The same things were measured in two ways. Each way mixes the same 4 hidden numbers, adds some noise and spreads widely along 3 directions of its own, which tell nothing about the thing.
Some things both ways: the first way, then the second way.
[ -5 -17 -22  -5  10  14 -15   4  22 -13 -21   9  16  -5   1  -3   7  -8
 -24]
[ -1 -15  -4  -5  -2  -7  -5  11]

[  3 -11   1   4  -5  27 -11  10  -6 -14  22  12  -3  10 -10 -13  17   0
  -5]
[19  1 19 -6 29  9 14 11]

[ 15 -12   0   3 -10  24 -15   4  10 -12  15  12   3   6 -13 -18  12  14
 -13]
[-19   3 -28   6 -22   9 -10  17]

[  3 -10 -19   2  14  28 -12   7  19 -12   8   9   7  13   1  -5   2  16
  -4]
[-14   4  -5  -2  -4 -28   3 -22]

[ 18 -18 -24  -5  -8  14  -7  -7  21   2 -23  13  -1  14 -11  -7   6   7
 -27]
[ 10 -22  22 -18   3   0 -13 -26]

[ 18 -22 -16  -7 -26  11 -15   6  13 -16  -3  12   2   5 -14 -12  18  -5
 -19]
[  7   6  27 -12  12 -11  14 -27]

[ -9 -20  16  -1   0  27 -21  23   4 -21   6   6  10 -26   9   3  24 -16
   3]
[ -3  15 -39  18  13  17   6  57]

[-21  -2 -17  -8  18  26  -9  -1  -6  -6   6  10  -1  16  -5   0  10  -6
 -17]
[-7 -9 -7 -7 -2  5 -5  0]

[  2  -3 -15  21  32  28 -14  12  14 -13   1  10  18  -5  -1 -16   3  20
  -6]
[-21 -27 -12  30  -1  13 -10  30]

[ -7 -18 -47   6  25  16 -17   9  23 -13 -21  14  17  -3  -8  -6   1  -6
 -14]
[-13 -23   1   4   0  10  -5   8]

[ -4 -18  20   0 -15  11 -11   9 -24  -8   5  12  -7  -5 -17 -12  33 -22
 -17]
[ -3   5   5  19 -16  21  -1  25]

[ -7  -5 -17   8  22  29 -10   4  -1  -7   1   9   2  10  -9  -9   6   6
  -5]
[ -3 -13  24   9 -26  -7   1   3]

[ -8  -9 -14  -2  -1  22 -11   5  13 -21  12  11  10  15  -8 -13   7   3
 -20]
[-12   0 -15  -5  -8 -16   0   4]

[  6 -14  -9  -8 -13  14 -12   3  19 -18  -2  15   7  -1  -3  -6  14  -3
 -23]
[  9  -1  -1 -10 -17 -15   3   6]

[  6 -27  -9 -13 -17  11 -16   5  15 -11 -12   8   2  -8  -1   5  24 -13
 -18]
[ 20   5  18 -18   8 -13   6   1]

Other things, the second way, with their names:
Z_741: [  2  17 -25  -2  37  24   7  10]
Z_745: [ -7  10  -4  -2 -19  -5   6   6]
Z_714: [ -6   1  -4  12 -11  -6   5  27]
Z_371: [-31  -3 -11  33   9  20   2  12]
Z_204: [-34   3   8  23 -19  -4   3 -24]
Z_830: [ 21   8 -34 -32   3 -19  -1  25]
Z_470: [ -3  -1 -12 -22   6  10 -11 -21]
Z_701: [-21  -3 -84  -8  27   0  -5  40]
Z_848: [-26 -21 -24  17  35  25  -1  20]
Z_547: [ -3 -17  18  -4 -24 -17  -5  -9]
Z_312: [ -2 -11 -22  11  14  29 -14  19]
Z_495: [18  8 -5 -9 26 -5 14 24]
Z_674: [  6 -14  -3   8  -1  19 -14  22]
Z_905: [  6   8  12 -15  -8 -10   4 -14]
Z_457: [ -1  16  -8  -2 -11  -7   6   5]
Z_18: [  2 -31 -34 -36   1 -30 -20   2]
Z_383: [-15 -14 -47 -14  10 -17 -10  -3]
Z_490: [ 12 -18  42  11  13  17  -1  -9]
Z_398: [ -2 -10  -3  -8  16  20 -12 -14]
Z_299: [21  1 19  4  8 31  2 29]
Z_62: [ 39  14  17 -16 -22   8   2  37]
Z_427: [  1   4 -23 -24  46   1   5 -14]
Z_177: [-16   3  16  21 -13  20   5   5]
Z_83: [ -5 -30 -53   7  24   4 -15  53]
Z_487: [-30  13 -12  22   7  19  14   3]
Z_977: [  0 -28  27 -16  16 -13  -7 -45]
Z_996: [-21 -23 -28   3   4   8 -11   7]
Z_335: [-15  44  -4   6 -18  21  15  -3]
Z_468: [ 29 -15 -17 -18  19  19 -15  41]
Z_47: [-20  21 -30   0  -3 -12   9   3]
Z_903: [-31  -8  -9  31  15  23   0  -1]
Z_676: [-36 -28 -36  24  22  19 -20  -4]
Z_136: [-12 -22 -42  14  24  40 -24  33]
Z_727: [-11 -20   3   2   5   2  -3  -7]
Z_739: [-26 -11 -34  -4 -12 -32  -2  -1]
Z_390: [ 23  24   2 -28 -19 -30  11   1]
Z_461: [ 10  30  17 -10 -10  -6  15  -5]
Z_594: [ 11   7  -7 -14  14  -8  10  14]
Z_102: [ 32  31   0 -12   7   3  15  30]
Z_176: [ 22   8  17 -21   1  -6   5  -2]
Z_456: [ -6 -25 -27  12   1   6 -15  40]
Z_443: [ -6 -12   5  13  15 -17  11   1]
Z_630: [  2  19 -26 -19 -13 -21   3   8]
Z_729: [-14  -5 -21  20  63  21   8  11]
Z_643: [ 11   7  14 -38  -9 -22   1 -41]
Z_509: [17 31 -3 -8 -8  2 14 23]
Z_78: [ 2 15  3  9 -4  0  5  8]

Some of these things the first way, each followed by its name:
[ -6 -22   7   2   6  25 -12  14 -20  -6  -2   7 -10  -5  -5   7  24 -22
   1]
Z_299
[  4 -12 -15 -10 -15   3  -3 -15   7   0 -23  19   0  16 -19 -21  17  -4
 -46]
Z_977
[ -5  12   3  11  16  34  -4  -3  -3  -3  17  12   4  19 -18 -31   7  26
 -18]
Z_676
[-21  -8 -24  -4  36  42 -17  12  37 -26  13  -1  24   5  18   9 -12  19
   2]
Z_701
[ 19 -23 -10   9   3  16 -11  10   3   4 -35  11  -2 -15  -5   5  16  -8
  -6]
Z_490
[-12 -10 -10   3  16  27 -13  12  -1 -13  12   6   6  -1  -5  -8  11  -1
  -8]
Z_714
[ 21 -30  -6   9 -15  25 -23  24  -7 -19  16  10  -9  -4 -13   0  18 -12
  12]
Z_335
[-33 -14   5   4  17  20 -12  16 -27 -10  -3  11   6 -13  -9  -7  28 -29
 -18]
Z_371
[-29 -17 -13   2  20  26 -14  19 -26 -18  19  13   0   1  -8 -11  17 -27
  -7]
Z_487
[  8 -14   6   9   4  34 -12  17   2 -11  11   6   0   2  -1  -5  10   9
   8]
Z_78
[ -9   5  -9   7   7  26  -3  -3   4 -13  20  14  10  25 -16 -33   5  25
 -21]
Z_996
[ -2   8 -14 -17  -9  19   0 -21  37 -15   5  12  15  27  -6 -19   0  24
 -42]
Z_18
[  9 -22 -11   1   4  33 -19  18  17 -14   4   7   3   1   7   5   5   5
   8]
Z_457
[ 20 -19 -19   4  -2  19  -9   3  20  -4 -14  11   1   3   0   2   7   7
 -11]
Z_398
[-10 -16  -5 -15  -7  22 -14   6  17 -19   4   9   6   5   6   7  19 -10
 -17]
Z_630
[ -9   4   6   2  11  31  -6   3   6  -9   5   6  10   6  -5 -17   8  17
 -17]
Z_456
[  2 -14  11  -3  -7  34 -11  13  -9 -20  34   5 -10  12  -4   0  16   3
   8]
Z_509
[-11 -10 -34  -3  23  25 -12   7  40 -20  -9  10  25   2   3  -5  -3   7
 -19]
Z_739
[-7  3 10  5 26 43 -3  3 -3 -1 -1  1  0  8  3  2  9 21  0]
Z_136
[ 23 -20 -18   0 -16   4 -13   0  28 -10 -25  18  11  -7 -12 -15  10   4
 -29]
Z_547
[ -3 -19 -22   7   1   7 -19  20  14 -24  -5  16  23 -15 -12 -20  13 -14
 -27]
Z_848
[-12 -17  -5  -6  -4  17 -12   7  -8 -15  10  11   1   3 -11  -8  23 -18
 -22]
Z_745
[-12 -25  -3 -15  -6  18 -16  13 -17 -11   4   9  -9  -2  -4  13  28 -34
  -8]
Z_461
